There are 4 hidden switches. A switch that is on adds its own fixed numbers to the row, and there is some noise. The rows also spread widely along 4 directions, which tell nothing about the answers.
(in the rows, 128 means zero)
Known rows, each followed by its switches (1 for on, 0 for off):
[ 96 100 118 142 144 134 192 101 122 148 116 137 136  94 104 167]  0 0 0 1
[107 128 100 162 126 147 167 131 148 122 110 137 133 124 122 173]  0 1 0 0
[109 135 125 143 133 174 178 126 144 129 131 175 145 123  98 193]  0 1 0 1
[111 118 116 141 136 174 185 126 152 120 125 156 160 104  71 180]  1 0 1 1
[ 90 121 119 153 133 166 194 106 134 130 124 155 133 111  81 180]  0 1 1 1
[102 139 110 154 125 199 193 128 180 118 135 159 141 126  57 181]  1 0 1 1
[104 126 107 153 131 119 163 128 128 123 102 134 123 130 129 175]  0 1 0 0
[102 144  98 173 116 167 174 132 171 112 118 132 125 135  85 175]  0 1 1 0
[ 92 132 112 171 131 167 174 109 163 121 131 143 122 111  87 175]  0 1 1 0
[102 132  99 166 130 171 163 130 159 115 128 159 139 124  99 183]  1 1 0 0
[110 151 128 147 127 226 187 128 186 114 158 188 147 133  45 203]  1 0 1 1
[106 121  81 162 119 143 200 135 156 142  86 101 137 114  89 151]  0 0 0 1

New rows. What belongs after each?
[102 136 129 133 130 155 193 108 144 140 129 161 102 132 101 182]  0 0 0 1
[112 163  98 139 122 183 181 141 165 122 118 173 128 147  89 204]  1 1 0 1
[108 128 115 139 131 177 182 123 152 125 134 169 129 124  87 194]  1 0 0 1
[ 99 129 107 143 142 138 169 114 131 122 114 160 112 135 126 190]  1 1 0 0
[107  98 135 139 146 131 160 112 118 129 135 160 129 102 135 170]  0 0 0 0
[ 95 112  93 158 139 131 174 122 135 126 100 139 130 112 122 171]  1 1 0 0
[ 99 141 138 126 149 173 174 108 136 118 146 200 129 132  92 211]  1 1 1 1
[102  98 124 136 154 160 191 106 131 133 138 162 139  98  96 186]  1 0 0 1
[107 124  99 157 122 156 200 118 162 143 106 116 129 110  86 162]  0 0 0 1
[107 139  81 167 123 168 181 141 181 117 111 126 122 138  92 169]  1 0 0 0
[ 93 117 118 139 143 120 209  94 128 155 108 126  92 113 119 158]  0 0 0 1
[100 125  98 138 133 101 181 126 110 141  74 124 131 120 130 169]  0 1 0 1
[112 150 119 148 109 190 169 147 160 110 134 172 156 133  74 203]  0 1 1 1
[117 139 121 150 122 167 158 130 151 115 138 169 131 136 118 191]  0 1 0 0
[113 120 102 154 129 164 160 142 155 112 123 147 152 117 104 181]  1 0 0 0
[ 92 139 124 158 132 181 196 104 154 127 137 164 124 116  70 184]  0 1 1 1
[ 94 114 115 169 139 185 193  99 151 127 134 149 145  99  66 179]  0 1 1 1
[104 114 138 141 154 138 157 103 114 126 145 177 128 110 136 192]  0 1 0 0
[ 93 129 121 160 135 161 170 108 152 120 136 154 124 117  96 176]  0 1 1 0
[ 96 124 101 165 128 168 191 120 148 131 111 132 142 110  70 177]  0 1 1 1
[110 106 135 157 149 166 155 118 126 120 152 176 161  96 109 197]  0 1 0 0
[ 99 132  94 149 128 170 202 113 158 131 108 140 121 122  90 172]  1 0 0 1
[ 95 136 112 156 129 135 173 115 137 133 113 140 101 134 123 170]  0 1 0 0
[112 113 129 144 138 134 161 110 137 130 137 159 125 112 123 176]  0 0 0 0
[102 106 114 170 141 152 166 110 141 116 125 137 145  99  93 176]  0 1 1 0
[ 98 113 121 156 146 134 165 103 124 130 121 152 129 104 120 178]  0 1 0 0
[ 96 134 117 151 134 204 186 116 161 118 135 174 137 118  58 198]  1 1 1 1
[101  94 110 158 149 148 163 114 127 121 126 156 151  98 114 182]  1 1 0 0
[110  99  93 177 124 149 167 138 156 119 109 116 164  96  97 160]  0 0 0 0
[ 98 117 119 162 143 154 167  99 132 127 136 158 131 107 109 184]  0 1 0 0
[108 149 100 166 112 194 174 148 169 112 117 146 161 129  62 188]  0 1 1 1
[101 134 126 132 136 169 198 106 147 137 134 174 114 128  93 191]  1 0 0 1
[105 133  99 145 132 159 180 132 138 126  98 156 138 124 102 189]  1 1 0 1
[117 122 128 167 133 196 151 132 157 108 164 184 171 107  91 206]  0 1 0 0
[ 90 141 131 131 144 130 176  89 127 139 132 171  65 139 139 183]  0 1 0 0
[109 144 104 152 122 165 177 140 155 122 104 141 150 129  82 184]  0 1 1 1
[ 98 108 109 160 137 159 209 100 151 147 113 125 128  92  80 160]  0 0 0 1
[112 141 109 161 119 169 151 146 159 103 126 156 151 127  94 193]  0 1 1 0
[105 102 137 140 148 152 185  96 128 141 133 160 135  97  99 177]  0 0 0 1
[115 126 100 166 116 154 167 143 168 117 116 129 148 120 101 171]  0 0 0 0
[ 90 138  78 174 130 163 186 121 163 123 106 129 117 123  93 170]  1 1 0 0
[ 95 143 113 158 133 163 194 112 155 137 116 140 114 129  84 176]  0 1 1 1
[ 95 128 105 130 136 126 191 114 121 139  88 147 108 126 123 183]  1 1 0 1
[ 92 130  96 173 125 197 200 119 174 123 119 151 143 106  45 182]  1 1 1 1
[ 85 121 114 170 146 150 180  94 152 129 129 138 115 112  93 165]  0 1 1 0
[ 99 139  96 160 119 165 186 129 153 125 101 132 134 127  72 175]  0 1 1 1
[ 96 130 112 159 128 165 193 116 144 138 120 137 131 117  91 177]  0 1 0 1
[112 142 120 153 123 172 147 141 154 103 135 168 142 132 103 195]  0 1 1 0
[117 114 127 142 138 139 156 133 132 125 130 154 146 115 120 181]  0 0 0 0
[ 84 126 106 155 139 150 204  94 144 148 107 131 113 109  94 167]  0 1 0 1
[ 99 145 108 126 125 148 195 119 152 132 102 151 102 140  99 170]  1 0 1 1
[102 119 107 148 135 143 191 112 135 148 102 137 129 112 103 174]  0 1 0 1
[ 96 126 111 148 141 144 193 106 129 142 111 140 122 116 101 179]  0 1 0 1
[107 143 128 142 133 201 186 117 156 126 149 190 131 128  73 211]  1 1 0 1
